There are 9 hidden switches. A switch that is on adds its own fixed numbers to the row, and there is some noise. The rows also spread widely along 12 directions, which tell nothing about the answers.
In the rows, zero is written as 128.
Known rows, each followed by its switches (1 for on, 0 for off):
[125 153 105 136 137  92 121 127  80 134 155 136  76  67 182  85 147 129
 144 162 125 144 138 114 106 142 174  92 161  71 119 109 119  73] | 1 0 0 1 0 0 1 0 1
[119 137 109 142 107 154 124  97 139 134 172 145 141 156  97 104 132 120
 108 160  86 147 127 107 206 174  73 135 131 113 166 140 128 107] | 0 1 1 0 0 1 0 0 1
[ 64 145 140 153 140 126 116  65 151 154 110 157 129 169  83 107 110  95
 146 152  82  91 152 111 159 139 101  69 134  95 156 144 109 113] | 0 1 0 0 0 0 1 0 1
[117 135 169  92 139  89 157 113 147 141 126 178 127 174 159 152 134 106
  92 168 152 123 187 154 141 144  96 126 149 116 107 145  90 145] | 1 1 0 1 0 0 1 0 1
[136 116 100 122 105 105 109 106  87 144 150 105  75  88 137  83 139 127
 153 104  64 132 109  90 158 175 141 131 167 116 118 150 116  89] | 0 1 0 0 0 0 1 0 0
[127 150 129 175 131 113 142 101 145 143 155 148 148 169 109 111  95 156
 149 163  76 125 160 132 113  92 105 114 132  96 148  99 120 118] | 0 1 0 0 1 1 1 0 0
[113 138 133 173 122 129 124 137 129 118 132 122 112 129 151 120 122 116
 121 114 103 141 105 119 145 161  81 138 142 136 113 117 156  87] | 0 1 1 1 0 1 1 1 1
[ 99 137 126 165 137 117 126 152 159 127 103 138 134 125 150 121 104 109
 133 138 113 121 126 130 105 137 111 105 137 121 125  94 152 113] | 0 0 0 0 0 1 0 0 0
[150 188  96 139 121  70 152  83 110 185 201 149 117 156 162  62 120 178
 141 206  91 146 193 111  92 112 149  81 148  88 138 115  48 114] | 1 1 1 1 0 0 1 1 1
[138 135 123 157 113 156 136 140 142 103 147 127 145 149 126 136 105 155
  89 119 112 129 150 163 166  94 109 151 123 123 124 141 167 135] | 0 1 0 1 0 0 0 0 0
[120 112 191 172 138 108 107 129 152  82 113 117 143 197 102 170 110 138
 127 142  86 150 145 149 140 167  13 186 137 112 157  84 169 108] | 0 0 0 1 0 1 1 1 1
[ 86 122 139 105 129  72 129  97 163 138  74 147 105 160 136 133  99  92
 165 114  76  97 155 136 115 177 102 111 170 137 131 130  95 134] | 0 1 0 0 0 1 0 1 0
[115 138 137 144 135  98 134 133 129 137 157 151 128 111 151  97 147 124
 172 166 109 144 117 110 111 150 127 149 162 114 138  79 116  88] | 0 1 0 1 0 0 1 1 0
[ 74 142 131 164 132 121 114 161 183 115  92 129 155 141 169 113  99 107
 124 172 112 113 137 135  99 173 122 101 155 169 136  86 149 127] | 0 1 1 0 0 0 0 1 0
[129 120 127 156 138 168 135 116 113 102 128 114 124 164 165 135 117 106
 148 112 101 149  98 131  97 161  90 175 185 144 122 130 130  91] | 1 0 1 1 0 0 1 1 1
[160 174  84 128 114 116 153 116 111 144 169 142  91 121 154  98 115 163
 119 123  96 153 162 133 147 144 116 109 135  96 115 144 121 101] | 1 1 0 1 0 1 1 0 1
[110 144 146 160 123  83 124 132 160 143 109 135 128 147 133 114 103 154
 127 132 102 116 147 138 133 147  86 100 133 125 114 109 141 126] | 0 0 1 0 1 0 1 1 0
[156  91  93 134  72 171 136 101 113 108 151  70 128 159 131 117  93 145
  95  47  68 130 112 126 185 124 118 173 155 190  99 207 136 145] | 0 1 0 1 1 1 0 1 0
[121 134 134  72 126 100 180 109 128 149 116 189  88  93 154 130 130 106
 146  82 136 114 141 146 165 157 138 107 158 126  73 170 109 119] | 1 1 0 1 1 0 1 0 1
[112 104 155 128 122  92 121 103 126 119 133 118 137 179 166 125 109 112
 140 183  84 134 157 112  99 176 111 143 184 159 139 116  85 126] | 0 1 0 1 1 1 1 1 1
[ 77 120 141 152 136 128 122 109 137 124 120 134 137 144 147 119 130  83
 108 169 126 105 134 120 129 138 141 101 157 132 123 133 121 119] | 1 1 1 0 0 0 0 0 1
[ 86 140 115 198 119 169 111 114 141 143 129 100 142 140 128  82 119 100
 104 116  97 111  88  84 157 147  97 100 132 153 111 141 145 104] | 0 1 0 0 0 0 1 1 1
[131 119 146 138 125 128 148 115 125 124 148 148 137 150 137 132 110 138
 134 144 113 133 147 142 138 121 116 134 149 119 119 137 129 120] | 0 0 1 1 1 0 1 0 1
[100 160 147 164 140  92 133 109 144 146 119 154 109 154 153 129 126 100
 108 138 117 114 143 130 125 128  71 107 133  90 119 108 105 119] | 0 1 0 0 0 1 0 1 1
[142 136 126 182 110 128 110 165 145 120 119  89 130 153 165 118  83 164
  86 124  98 140 134 133 132 158  76 113 129 162  98 124 175 118] | 0 0 1 1 1 0 1 0 0
[111 111 185 140 147  90 147 135 143 144 130 165 144 161 176 147 138  87
 112 187 145 122 144 127  99 135  97 145 160 131 100 105  96 132] | 0 1 1 0 0 0 1 0 1
[105 169 140 202 150 142 143 157 148 134 136 164 138 112 179 121 126 113
  98 163 149 123 114 137 117 114 104  98 124 108 103  79 153 102] | 0 1 1 0 1 0 0 0 1
[137 216  64 141 124 145 160 125 143 142 140 170  99 124 157 102  87 160
 126 103  97 140 163 159 143 135 105  83 126  95 128 134 137 103] | 0 1 0 1 0 1 1 1 1

New rows. What belongs after each?
[ 87 149 147 162 158  81 151 149 130 158 125 170 112 101 205 118 162  70
 119 161 184 117 107 124  70  83 141 112 149  82  85  84 101 102] | 0 0 0 0 0 1 1 1 0
[ 98 116 131 160 120 154 121 109 132 116 134 120 140 133 120 108 131 111
 143 118  93 121  94 114 153 147 116 149 161 142 131 130 139 103] | 0 1 0 0 1 0 1 1 0
[135 134 113 123 118  71 142 116 132 145 135 131 110 131 148 109 107 144
 137 138  88 122 167 130 106 129 144 109 153 120 114 123 103 132] | 1 1 0 0 0 1 0 0 0
[ 84 171 134 177 143 122 132  86 148 140 135 161 128 148 102 107 133 121
 133 145 107 113 135 133 151 118  94  97 128  77 145 109 126  99] | 1 1 1 0 0 0 0 1 1
[131 137 144 166 125 109 132 152 141 132 156 127 146 145 173 106 123 137
 127 175 110 152 129 110 109 167  95 146 152 157 119  88 126 109] | 0 1 1 1 0 0 1 1 1
[128 145 125 158 113 131 160  97 136 149 179 143 148 150 124  98 135 136
 109 133 116 140 122 110 166 115  94 130 127 126 117 128 112 117] | 1 1 0 1 1 1 0 1 1
[107 117 159 208 158 170 171 105 136 153 150 164 164 144 127 124 136  74
 164 114 124 106  67  99  96  59 100 157 137 116  96  98 116 106] | 0 1 0 0 0 0 0 0 1
[105 133 171 149 129  99 130 107 145 151 141 142 135 177 143 126 145 106
  65 167 142 119 146 123 162 124  70 115 123 117 109 133 104 132] | 1 1 0 1 1 0 0 0 0
[157  77 147 131 103 129 162 120 135 121 152 109 174 172 126 126  89 159
 134 123 100 136 142 126 132 126 126 159 156 193  90 159 131 150] | 1 0 1 1 1 0 1 0 1
[127 123 132 145 119 141 151 135 136 111 148 138 161 125 133 116 118 150
 127 138 126 131 136 142 141 116 139 147 149 131 118 125 144 132] | 0 0 0 0 1 0 1 1 1
[115 148 123 120 113 104 143  95 142 156 150 156 129 154 118 104 120 137
  87 154 134 121 177 131 180 119 122  75 117 104 120 167 109 137] | 1 0 1 1 0 0 0 0 1
[140 136 117 134 116 154 129 132 102  97 190 137 128 128 166 125 165 127
  88 164 139 159 128 150 161 112 129 194 159  98 149 126 124 111] | 0 1 0 1 0 0 0 1 0
[134 161 122 217 121 129 154 129 124 156 151 120 119 118 172  97 102 148
 106  87 116 116 107 118 116  69 112  95 118 132  60 123 138 113] | 0 1 1 1 1 0 0 1 1
[ 60 139 130 132 126  97 106  85 158 126  99 132 121 172 101 114 114 105
 129 152  87 105 157 132 156 168 112  90 152 118 158 140 126 115] | 1 1 1 0 0 1 1 1 0
[126 154 116 126 121 140 149  78 118 147 180 158 134 162 131 101 144 134
 111 164 114 140 142 128 166 137 111 134 157 104 139 151  85 115] | 1 1 1 0 1 0 1 1 1
[ 70 140 157 139 120  63  82  85 129 138 128 131  97 171 145 120 150  93
  64 199 115 116 162 124 172 160  83  94 145  80 155 130  88 117] | 0 1 1 0 1 1 0 1 0
[115 139 104 107 118 170 137 123 128  73 136 155 125 117 120 147 134 135
 113 112 122 126 152 197 188 107 154 172 161  89 159 157 157 129] | 0 1 0 0 0 0 0 1 0
[ 88 105 154 153 141 160 113 136 134  85 106 116 130 132 151 139 149  74
 124 123 130 140  81 120 141 193  82 170 167 145 130 109 160  88] | 1 0 0 1 0 0 0 1 1
[152 129  68 103  98 150 142 138 100 115 169 122 119  95 174  93 131 148
 129 125 113 156 124 139 136 143 182 162 183 134 124 156 124 117] | 0 0 1 0 0 0 1 1 0
[111 150 128 163 154 166 154 156 144 102 152 190 155  70 113 115 137 136
 187 156 128 150  99 142 144 141 129 143 142  84 156  59 188  71] | 0 0 0 0 1 0 1 0 1
[149 123 119 126 111 128 158 102 107 152 167 137 130 128 153 100 132 134
 123 119 121 133 123 116 142 118 132 143 160 126  97 158  90 130] | 0 0 0 0 1 0 1 1 1
[113 153 126 140 135 126 135 127 121 138 160 165 117 125 171 118 153 103
  94 174 148 135 141 135 138 106 127 126 140  83 131 117 107 109] | 0 1 0 1 0 0 0 0 0
[ 74 121 136 157 155 151 175 159 177 145  90 176 178 105 179 111  96  74
 168 148 157  96 103 117  65 124 169  83 161 180  83  99 136 128] | 0 0 0 0 1 0 1 0 1
[ 71 116 160 125 146 128 143 116 162 115 107 179 149 136 115 138 119  93
 175 155 116 107 135 143 135 139 138 123 159 129 143 112 140 111] | 0 1 0 1 1 0 1 0 0
[108 157 120 140 119 113 123 111 125 130 148 145 104 139 142 112 130 122
 107 149 109 140 144 129 166 154  99 115 141 103 139 135 124  98] | 0 1 1 1 0 1 1 1 1
[ 94 128 135 106 133 116 158  57 125 156 139 180 117 139 100 120 145  90
 133 120 125  93 150 131 173  93 145 104 146  81 118 178  82 133] | 1 1 0 0 0 0 0 0 1
[106 144 142 208 142 176 133 104 140 139 182 146 188 197 124 107 123 106
 108 213 124 149 116 100 123  99  75 128 125 105 161  94 119  99] | 0 0 0 1 1 1 1 0 1
[ 96 100 163 145 119  54 121 121  99 150 134 129  82  88 185 113 153  75
 100 141 138 115 114  89 142 139 139  94 148 125  71 133 105 101] | 0 1 1 1 1 1 0 0 1
[113  87 178 150 113  87 138 121 143 134 131 114 156 161 148 122 108 126
 129 145 107 114 138 110 121 137 119 137 157 187  90 131 114 143] | 0 1 1 1 1 0 1 1 1
[107 151 148 173 135 101 131 114 126 170 132 138 109 140 175 103 118 106
 103 150 120 112 135 102 118 129  99  72 132 120  87 125 101 110] | 0 1 0 1 1 0 1 0 1
[152 159 117 201 134 154 131 144 147 127 151 128 143 136 123 105  99 171
 165 127  59 150 105 120 119 156  60 150 134 124 137  69 168  83] | 0 1 0 0 1 0 1 0 0
[123 102 118  98  92  92  94 102  91 108 143 102  82 106 119 112 137 132
 108 127  79 132 148 125 205 175 141 134 163 109 137 172 133 110] | 0 1 0 0 1 1 1 0 0
[108 151 119 148 130 141 137 130 160 111 130 146 155 152 132 117 101 131
 143 159  94 136 147 138 125 161 105 132 152 135 155 101 140 117] | 0 1 0 0 0 1 1 1 1
[ 91  97 171 123 132  63  99 131 118 120 132 138 118 112 176 114 143  96
 140 226 124 137 146 102 114 198 142 109 174 124 144  86 105 101] | 0 0 1 1 1 0 0 0 1
[101 150 127 155 137 156 134 132 143 125 131 164 118 107 132 118 135 100
 133 126 119 133 106 122 169 163  91 120 130 110 134 109 157  86] | 0 1 0 1 0 0 0 0 1
[104 112 110 164 111 146 102 114 111 110 151  94 142 117 130  87 129 125
 125 151  96 131 117 102 142 139 153 130 157 125 147 129 136 112] | 0 0 0 0 0 0 0 1 1
[115 130 122 137 113 113 124  97 110 135 159 136 110 121 139 102 145 125
 129 140  99 126 123 123 158 132 135 136 162 105 133 133 104 110] | 0 1 1 0 1 0 0 1 0
[139  84 122  65 101 128 131 110 132 104 132 115 150 187 148 135 109 128
 128 152  92 138 170 148 127 171 138 189 200 168 148 173  85 165] | 0 0 0 0 0 0 1 1 0
[155 125 145 144 117  92 143 128 114 131 158 132 114 124 145 125 119 154
 116 127 106 133 159 132 142 110 115 142 133 111 101 126 122 127] | 0 1 0 1 0 0 0 0 1
[ 89 159 164 165 162 109 158 152 186 123 118 191 164 140 135 139 123 110
 160 173 131 129 135 144 102 143  80 137 137 111 142  48 147 106] | 0 1 0 0 0 1 1 1 1
[186 171 108 131 106  98 158 158 121 160 164 138  96 115 205 106 128 163
  75 106 134 163 140 128 144 153  68 135 125 121  72 129 108 125] | 0 0 0 1 0 0 0 1 1
[130 179  92 176 130 139 104 132  96 115 150 114  93 121 186  98 119 152
 109 152 106 148 139 146 108 125 124 112 153  79 140 110 133  85] | 0 0 0 1 1 0 1 1 0
[ 96  89 152 138 124 151 129 104 138 111 116 131 150 158 113 144 121  97
 116 122 117 106 120 139 158 113 117 148 153 130 127 154 134 137] | 0 0 0 0 1 0 0 0 0
[119 132 111 129 115 146 139 124 137 135 148 149 142 127 124 103 122 128
 114 146 121 133 137 125 170 148 128 115 140 126 128 152 137 119] | 0 0 1 0 0 0 1 0 1
[121 147 124 154 139  87 120 133 121 109 113 141  85  87 143 125 100 152
 180 126  68 119 156 150 105 149 140 103 157  89 132  89 154  93] | 0 1 1 0 0 0 0 0 1
[103 128 148 164 127 118 121  82 135 129 132 136 124 142  71 113 126 139
 177 102  62 114 113 122 167 131  86 143 143  97 145 116 141  96] | 0 1 0 0 1 0 1 1 0
[134 198 125 188 152 144 172 125 175 161 119 171 146 188 162 126  73 148
 122 135 105 120 153 153  87 127  51  84 125 129  97 103 124 122] | 1 1 1 0 1 0 1 0 1
[ 93 140 128 174 122 106 106  82 117 168 116 116  80 109 110  75 121 113
 168  79  67 112  86  70 163 180  77  74 134 112 113 134 127  69] | 0 0 0 1 1 0 1 1 1
[ 81 128 172 152 144 101 136 141 156 134 102 148 134 134 164 138 140  91
  79 151 166  98 135 144 135 117 117 104 138 130  82 124 138 132] | 1 1 0 0 1 0 1 0 0
[142 132 147 137 126 102 137 140 124 120 149 143 127 145 155 138 113 152
 104 163 128 143 174 153 134 122 110 136 139 105 117 127 134 126] | 0 0 1 1 0 0 1 0 1
[119 177 100 157 129 141 112 123 102 105 172 145 100 109 154 108 156 134
 103 168 116 157 126 149 161 137 113 144 151  56 165 103 140  76] | 0 1 0 0 1 1 1 1 0
[114 153 117 184 116 109 115 141 147 115 130 123 120 113 110 108  92 174
 123 121  89 116 155 149 162 104 128  88 107 106 127 113 190 109] | 0 1 1 1 0 0 0 0 0
[116 108 127 110 118 141 163 113 150 148 133 137 151 154 155 103 124  92
 154 117 109 133 102  92 124 189 113 149 174 203 101 146  96 124] | 1 1 0 1 0 0 1 1 1
[127 125 164 109 127  76 159  80 123 161 169 180 128 146 111 117 135 138
 151 169 111 121 176 125 154 107 130 120 143  89 126 135  77 130] | 0 1 0 1 1 0 1 0 1
[ 86 143 142 153 131 136 119  84 130 111 129 143 125 180 136 139 115 108
  96 160 117 107 169 158 144  94 124 113 149  94 150 153 111 131] | 0 1 1 1 0 0 0 1 1
[121 173 109 166 141 148 169  97 137 152 142 165 124 128 140 102 118 130
 158 102 102 120 113 128 119 117 106 111 145 106 111 113 112 104] | 1 1 0 0 1 0 0 1 1
[171 114 138 148 107  88 158 157 132 153 167 127 149 125 170 108 120 157
 102 147 128 145 139 112 121 122 111 144 133 149  74 118 115 145] | 0 0 1 0 0 0 0 0 1
[107 136 158 138 136  77 139 110 126 135 151 150 136 133 157 111 143 130
 119 190 144 129 160 129 116 116 137 111 149  97 125 102  96 122] | 1 0 0 1 1 0 0 1 1
[138 149 119 152 130 129 136 118 128 144 138 151 104 141 145 127 128 118
 118 116 103 144 112 129 147 148  53 137 136  87 125 116 124  98] | 0 0 0 0 1 1 0 0 0
[127 138 147 159 129  67 150 159 157 133 117 133 138  99 144 110 114 163
 141 119 124 125 144 133 109 131 118 111 128 129  86  82 154 129] | 1 0 0 0 0 0 0 1 1
[103 163 101 153 137 134 123 118 122 123 150 159 112 106 139 104 144 123
 147 156 116 137 120 141 134 126 135 124 154  62 162  98 131  84] | 0 0 1 0 0 0 0 1 0
[136 146 127 126 128 124 150 108 131 118 141 156 133 168 151 132  92 155
 147 154 101 136 173 165 111 128 122 132 166 113 140 131 107 126] | 0 0 1 1 1 0 1 1 1
[141 139 106 174 125 186 184 115 121 149 158 154 140 126 162 115 123 113
 123  72 137 126  76 127 130  76 113 146 144 132  74 150 120 121] | 0 0 1 0 1 0 0 1 1
[113 143 110 133 130 133 151 145 154 146 115 153 137 143 190 116 100 104
 117 150 128 112 144 141  91 130 144 104 161 157 100 137 111 136] | 0 1 1 0 0 0 1 0 0
